There are 4 ways to turn a row about zero (a turn may also mirror it). The second row of each pair is the first, turned, with some noise. The first 36 pairs use one turn. New pairs use 3 turns, one after the other, and a turn may come again.
In the rows, zero is written as 128.
Known pairs, each followed by its turns in order:
[ 81 144 143 166  94 169 112 112]
[114 117 122 111 198 152 123 156]
j415

[166 135 115 109 127 140  99  77]
[121  90 185 143 149 113 135 143]
j21

[111  87 142 111 151 129 104 140]
[157 103 116 153 131 112 103 147]
j327

[129  95  97  87 122  98 117 101]
[ 86 147 155 112  83 136 121 115]
j415

[178 197 112 108 132 157 140  58]
[ 91 218 134 139  94 157 105 165]
j546

[106  75  74  48 159 148 130 132]
[168  78  43 151 138 101 149 121]
j327

[152  99 127 190 129 134 200 148]
[ 89 124  83 132 193 161 118  79]
j546

[133 128 139 119 101 121 111 149]
[136 135 142  98 134 120 142 128]
j415

[109 104 127 142 181 102  99 118]
[138  95 113 145 107 147 179 118]
j21

[123 124 132 141 127 150 124 106]
[113 145 151 133 129 133 147 134]
j21

[119 145  98 152  86 111 134 138]
[135 130 128 181 126 121 106 103]
j546

[ 89 151 175 100  97 140 147 148]
[119  91 139  99 177  97 158 107]
j415

[ 89 130 154 123 148  82 165 104]
[138 145  83 108 151  74 113 139]
j546

[101 166 115 126 163 141 117 114]
[105 155  93 109 123 104 102 129]
j327

[108  61 135 120 159 120 139 131]
[ 97 166 100 120 124  99  93  95]
j415

[122 229 174 145 130 166 133 113]
[160  57 118 165 182 154 192 136]
j415

[135 115 106 130  87 137 122  95]
[144 139 124 122 162 155 158 131]
j327

[147 205 141  76 136 150 133 166]
[121 144 122  87  41 153  95 115]
j546

[148 153 134  98 121 175 110  86]
[120 126  84  92 146 180 105 131]
j327

[163 155 154 106 185 153 146 135]
[162 115 117 189 126 122 141  82]
j415

[164 153 153  84 122 128 130 173]
[111 116 148  86  79 139  99 103]
j546

[108 125 196 168 165 123 136 165]
[143 148 109  83  99 147 164  66]
j21

[132 102 167 118 102 119  88  96]
[153 109 142 133 174 161  96 138]
j327

[143  78 122 114 107 151 113 145]
[141 105 171 119 150 152 134 123]
j546

[159 120 132 147 184 140 145 106]
[ 91 151 106 105 154 150 169 130]
j546

[ 91  99 126 110 120 158 134 123]
[132 170 140 149 108 144 124 153]
j21

[101 115 133 142  56 151  89  77]
[ 97 126 152  69 169 194 121 145]
j415

[110  81  91  93 150 149  79 174]
[120 213 170 142 139 101 121 121]
j415

[165 136 135  99 174 151  61 101]
[156  71 199 148 134 141 150 107]
j21

[145 121 121  93 168 139 119 126]
[121  90  90 123 121 123 123 135]
j327

[139 165 119 133 135 109 133 119]
[ 95 137 134 106 137 119 138 112]
j327

[180 134 134 134 138 143 105 139]
[ 87 126 156 122 111 147 144 121]
j546

[115  77 179 142 110  74 153 100]
[105 135 105  85  63  85 166 151]
j21

[128  75  59 141 135 129 117 144]
[139 139  96 200 148 116 150 148]
j21

[ 95 107 154 150 140  75 111 110]
[106 106  96 119  79 135 163 125]
j21

[192 127 113  84 157 126  75 143]
[ 79  55  94 150 141 149 128 144]
j327

New pairs, each followed by its turns in order:
[ 69  77 170 156 116 163 170 146]
[137  64 125 123  57 128 151 155]
j327 j21 j21

[113 203 157 147  98 161  90 133]
[ 78 128 161 100 192 113 142 170]
j415 j415 j327

[151 104 150  43 133 115  92 114]
[150  94 103 170 125 158  85  64]
j415 j546 j21

[144 124  92 155 150 144 121 141]
[136 141 159 147 118 138 142 164]
j327 j21 j415

[102 141 110 117 156 138 146 112]
[154 149 104 149 138 145 103 126]
j415 j21 j546

[142  93 119 128 172 125 137 149]
[110 122 145 114 131 177 131 142]
j21 j546 j21

[ 88 155 139 154 168 135 127 101]
[115 155 100  98  87 106 159 137]
j415 j21 j327

[ 89 145  91 128 127 160 169 142]
[171 117 124 176 100 126 116 105]
j21 j327 j546

[109 112 134 153 165 109 118 129]
[119 134 129 131 138 129 157  83]
j327 j415 j327

[140 108 138 142 113 160 152 111]
[144 126 140 129  86 133 122 103]
j415 j546 j327

[ 94 125 166  59 118 154  99 150]
[137  72  78  99  91 158 126 115]
j21 j415 j327

[140 118 134 149 124 157  93 162]
[135 114 135 142 172 155 144 147]
j327 j546 j546

[138 143  62 134 158 160  78 119]
[ 97 128 129 178 143  79  75 141]
j21 j546 j415

[153 103 136 162 146 122 135 150]
[148 159 151 100 124 104 128 125]
j327 j415 j546

[104  96 152 115 121 102 155  38]
[160  90 119 186 154  59 141 135]
j546 j327 j546

[ 70 137 123 162 156 126 122 107]
[118 178 130 153 166 149 134 104]
j415 j546 j546

[135 127 130  61 166 152 100 142]
[190 144 116 142 104 115  78 134]
j21 j546 j327

[165 100 117 137  87  75 125 128]
[111 113  77 125  73 150 135 117]
j21 j546 j415

[151 124  84 141 127 140 112 171]
[136 120 128 177 123 167 123 100]
j21 j415 j546

[131 143 188 127 161 137 122  99]
[140 134 124 180 148 133 163  97]
j327 j327 j21

[102  99 135 146 170  67 112  65]
[103 147 141  74 176  57 128 153]
j21 j327 j21

[106 115  72 113 128 113  94 137]
[162 135 135  85 107  98 150 157]
j21 j546 j327

[118 103 135 140 150 180 132 157]
[177 120 152 121  94 163 144 149]
j21 j21 j21

[165 121 160 132  88 150 155  96]
[148 119 151  88 116 102  79 121]
j546 j546 j415

[127  71 122 131 146 118 171 164]
[ 99 150  73 173 148 110 144 133]
j415 j327 j415

[121 143 133  92 131 133 130  93]
[160 136 146 131 104 141 142 104]
j415 j327 j415

[134 156 134 147 116 125 100  78]
[102 126 145 121 136 178 125 154]
j327 j21 j546

[ 96 119 106  95 144 106 135 151]
[102 126 148 119 116  84 109 132]
j415 j415 j415

[162 141 146 170  80 158  94  74]
[167 158  87 156 125 185 160  94]
j21 j21 j327

[147 113 170 137  77 139 138 123]
[152 142 180 111 164 138 112 114]
j327 j327 j415

[127 117  92 120 106 114  96 151]
[144 132 106 144 100 169 137 116]
j546 j546 j21

[147 121 177 113  90 113 141  98]
[130 153 123  81  91 137 156 108]
j21 j546 j415

[164 113 152 158 110  92 142 157]
[169 172 145 164 136 153 131  92]
j21 j415 j327

[161  96 133 121 120 132 188 122]
[154 108 115 118 181 157 111 143]
j327 j415 j327

[126 149 171 125 140  98 165 107]
[111 135 133 158 159 113 171 156]
j21 j327 j21

[113  97 220 115 133  89 138 166]
[127 183  79 107 160 181 152 169]
j21 j327 j546

[120  92 170 122  89 146 105 115]
[186 137 121 117 158 121 117  86]
j415 j21 j415

[149 105 186 138 118 158 161 134]
[103 117 170 138 110 165 157 160]
j21 j327 j21

[138 190 103 136  70 128 133 118]
[145 132 151 168 200 122 142  96]
j327 j21 j415

